The rows are grouped in 2 ways, from coarse to fine. Each group lies inside one group of the grouping before and may be the whole of it. The rows also spread widely along 5 directions, which tell nothing about the answers.
(in the rows, 128 means zero)
Some rows, each with its group in each grouping after it:
[159 119  70 123 113 125 135  84  80 132 149 109 150 133  91 131]	Q_245 pabe
[118 158  81 130 110  87 109  67  55 135 126 105 191 131 111  99]	Q_321 Puser
[149 112  88 110 138 127 136 103 107 115 128 134 113 113  78 141]	Q_245 tuma
[148 128  67  83 134 122 159 109  86 127 130 136  86 117  76 137]	Q_245 Lipa
[154 173  65  82 188 123 179 118 124 120 149 108  72 114  93 182]	Q_245 pil
[157  95  92 109  95 144 134 122  75 114 137 151 138 122  85  85]	Q_321 satu
[139 146  58  91 123 108 164  96  58 120 146  99 132 134 101 138]	Q_321 Mora
[116 125  55  95 140  97 154  85  79 151 146 128  97 113  78 158]	Q_245 pabe
[ 86 136 101 119 150  81 114  89 109 138 103 149 113 103  85 143]	Q_245 tuma
[126  94  72  96 106 121 148  95  65 128 142 155 134 120  80 123]	Q_321 Mora
[108 113  62  82 103  97 146  85  49 137 131 132 109 107  73 107]	Q_321 Puser
[147 142  62 109 118 117 143  77  69 138 142 121 137 132  88 146]	Q_245 Lipa
[140 160  89 130 151 117 128  87 108 127 142 122 154 124 110 152]	Q_245 pil
[135 144 116 148 160 105 102  97 137 125 112 136 153 119 108 145]	Q_245 tuma
[119 161  61  89 147 101 162  82  75 132 143 112  99 112 103 152]	Q_245 pil
[151 135  88 146 107 125 119 100  87 125 152 126 192 130 113 117]	Q_321 satu

New rows, each followed by its group in each grouping:
[130 134  46 146 114 113 139  51  77 163 177 120 190 131  91 156]	Q_321 Puser
[158 140 100 135 130 126 117  89 106 107 122 111 172 138 102 137]	Q_245 tuma
[188 136  97  89 117 146 148 156  87  83 130 106 114 127 102  87]	Q_321 satu
[126 130  94 134 129 107 114  79 102 145 125 153 155 121  98 129]	Q_245 Lipa
[169 110  82 113 124 146 146 107 106 125 151 144 156 131  89 137]	Q_321 Mora
[130 126  95 144 135 113 111  78 106 131 122 140 162 123  91 142]	Q_245 tuma
[138 201 114 102 173  90 128 140 119 101  95 108 118 123 129 131]	Q_321 Mora
[154 136  76 105 131 115 142  99  88 124 141  98 125 129  99 131]	Q_245 pabe
[113 142  88 110 133  93 135  94  88 131 131 141 140 122 102 136]	Q_321 Mora
[113 162  79 161 133  97 116  58 101 147 152 123 219 133 126 161]	Q_321 Mora
[143 187  20  96 157  98 198 102  76 154 183  76  99 123 102 205]	Q_321 satu
[170 137  88 123 126 137 135 128 105 114 145 127 144 132 103 125]	Q_321 satu
[157 152 112  94 157 106 134 141 119  99 101 113  88 117 104 109]	Q_245 pabe
[145 144  78 100 167 114 156 121 130 135 139 142  98 117  89 177]	Q_321 Mora
[130 136  82 145 131 115 125  94 101 149 157 144 170 124 107 144]	Q_321 satu
[129 110  72 105 124 133 149  86  77 129 146 143 128 111  86 127]	Q_245 pil
[115 130  97 124 114  97 111  77  68 120 109 116 157 125  99 115]	Q_245 tuma
[118 153  73 122 147 104 138  85  97 145 145 129 152 123 108 166]	Q_321 Mora
[208 131  81 103 153 151 155 139 136 106 143 113  95 130  87 146]	Q_245 pabe
[156 174  74 103 173 113 165 138 122 129 151 108 100 115 104 171]	Q_321 satu
[104 114  86 118 116 103 128  81  83 140 133 157 160 120  96 132]	Q_321 Mora
[ 99 135 100 119 133 103 113  82  88 129 119 149 141 110 111 115]	Q_245 pil
[176 161  61  88 138 128 173 141  87 109 150  92 105 132  99 139]	Q_321 satu
[155 184  68  60 148  95 168 136  82 103 116  80  70 121  96 116]	Q_321 Puser
[132 118  91 133 126 135 125  78 102 133 141 154 162 117 100 135]	Q_245 pil
[113 166  71 138 164  89 132  87 124 161 148 132 145 112  99 177]	Q_321 Puser
[114 139  93 123 126 104 119  68  75 127 133 131 164 119 107 124]	Q_245 pil
[149 138  72  94 130 121 149  98  79 110 130 102 111 126  81 137]	Q_245 tuma
[139 113  68 103 132 133 153  96  93 131 149 147 130 123  86 153]	Q_321 Mora
[ 74 120  75  88 122  93 145  71  50 142 130 157 101  94  84 125]	Q_245 pil
[146 118 116 110 111 116 108 103  78  94  94 128 146 123  95  80]	Q_245 tuma
[141 141  64  87 144 112 159 100  91 139 134 133  80 114  82 155]	Q_245 Lipa
[197 155  78  78 116 153 163 112  64  74 141  68 135 142 104 101]	Q_245 pil
[132  88  66 121  94 133 144  95  65 147 160 162 147 121  82 118]	Q_321 satu
[130 142  74 114 139 108 137  85  93 142 136 138 127 124  96 140]	Q_245 Lipa
[128 111  47  88 128 116 172  74  67 140 152 124  91 115  63 168]	Q_245 tuma
[ 95 178  86 106 125  72 126  78  51 130 122 100 164 135 124 123]	Q_321 Mora
[129 181  51  94 145  78 159  88  78 145 144  88 113 124  94 154]	Q_321 Puser
[132 129  89 149 156 115 115  83 133 143 138 142 152 117  92 178]	Q_245 tuma
[140 133  92  86 116 106 132 110  63 104 110 108 111 123  97  87]	Q_245 pabe
[117 160  83  91 123 105 144  85  53 111 122  98 129 121 108 110]	Q_245 pil
[142 107  53  75 151 138 188 100  99 138 159 154  57 104  63 169]	Q_245 pil
[135 119  66  95 110 112 146 100  66 131 134 127 122 120  78 112]	Q_321 Puser
[122 187  77 130 150  85 133  68  87 127 129  74 157 131 117 166]	Q_245 tuma
[ 94 119 110 157 124 100  95  71 106 153 127 183 201 118 112 134]	Q_321 Mora
[109 119  74 132 119 110 135  86  86 153 155 157 150 117  97 141]	Q_321 satu
[140 171  73 125 172 103 141  90 122 136 140  99 125 122  99 190]	Q_245 tuma
[105 145  78 140 116  86 114  42  64 138 132 100 186 128 108 143]	Q_245 tuma
[152 123  63 105 133 138 161  83  86 123 160 124 119 121  91 144]	Q_245 pil
[132 140 109 148 115 115 105 100  87 121 129 129 197 131 120 102]	Q_321 satu
[136 164  71 102 144 104 152 114  93 131 145 118 122 123 106 150]	Q_321 satu
[168 160  97  86 150 115 141 127 104  81 111  84  99 129 102 125]	Q_245 tuma
[100 128 102  83 132  88 139 134  81 130 106 168  73 102  88 104]	Q_321 satu
[157 132  65 108 141 127 149  90 106 139 142 137 116 121  84 160]	Q_245 Lipa
[116 135 101 100 119  94 120 106  64 118  97 118 118 118 104  84]	Q_245 pabe
[ 67 139  73  57 109  53 149  96  27 139 102 129  75 101  76  93]	Q_321 Puser
[108 159  34 145 166  88 151  53 121 196 177 133 154 115  87 216]	Q_321 Puser
[126 116  85 107 109 112 128  75  61 116 124 114 140 127  90 115]	Q_245 tuma
[167 136  63 120 132 129 140  91 111 142 157 128 153 129  85 149]	Q_321 Puser
[150 125  64 104 122 126 155  96  77 126 148 125 144 129  96 139]	Q_321 Mora
[114 161  96  84 160  87 146 126  99 121 110 134  90 112 105 139]	Q_321 Mora
[146 134  65 115 113 113 138  78  62 131 143  94 145 135  97 124]	Q_245 pabe
[150 152  68 147 158 120 143 108 139 149 168 135 153 121 105 178]	Q_321 satu
[113 137  64 109 132 108 147  76  80 144 144 136 124 108  97 148]	Q_245 pil
[115 138 108 164 159 109  96  77 140 141 123 154 170 113 102 163]	Q_245 tuma
[ 96 156 109 121 151  83 119 118  98 141 115 156 124 104 110 127]	Q_321 satu
[117 118  95  69 138 113 149 115  81 112 112 149  72 106  87 105]	Q_245 pil
[158 183  81 142 161 115 133  88 119 115 137  78 161 138 115 176]	Q_245 tuma
[136  97  54  93  98 135 161  64  49 133 165 131 126 120  73 125]	Q_245 pil
[161 113 117  88 111 135 124 131  87  74  91 123 101 118  84  78]	Q_245 tuma
[164 167  53 119 152 120 167 112 108 140 176 110 131 126  98 180]	Q_321 satu
[152 116  87 113 129 128 138  99 100 113 125 130 118 116  81 135]	Q_245 tuma
[148 148  70  97 155 115 153 104 103 118 130 104  94 124  88 159]	Q_245 tuma
[148 111  99 110 119 128 129 128  98 117 130 160 128 112  91 103]	Q_321 satu
[150  91  96 108 113 151 134 104  96 106 134 156 126 115  88 103]	Q_245 pil
[131 115  64 124 138 119 151 107 109 152 167 160 128 112  85 169]	Q_321 satu
[144 168  54 100 126 110 161 111  67 123 153  94 132 127 105 141]	Q_321 satu
[165 122  90 114 147 142 150 138 119 123 147 156 115 117  83 142]	Q_321 satu
[103 119  60  99  95  99 137  56  37 148 134 136 133 119  86 114]	Q_245 Lipa
[180 124  68 105 121 149 155 105  90 112 152 117 152 138  94 142]	Q_321 Mora
[113 151  90 109 122  79 119  93  58 125 108 104 138 122 112 103]	Q_245 pabe
[104 158  45  89 141  86 169  82  65 150 153 108 120 124  99 176]	Q_321 Mora
[119 140  87 136 133  97 118  69  89 135 131 117 156 123  99 149]	Q_245 tuma
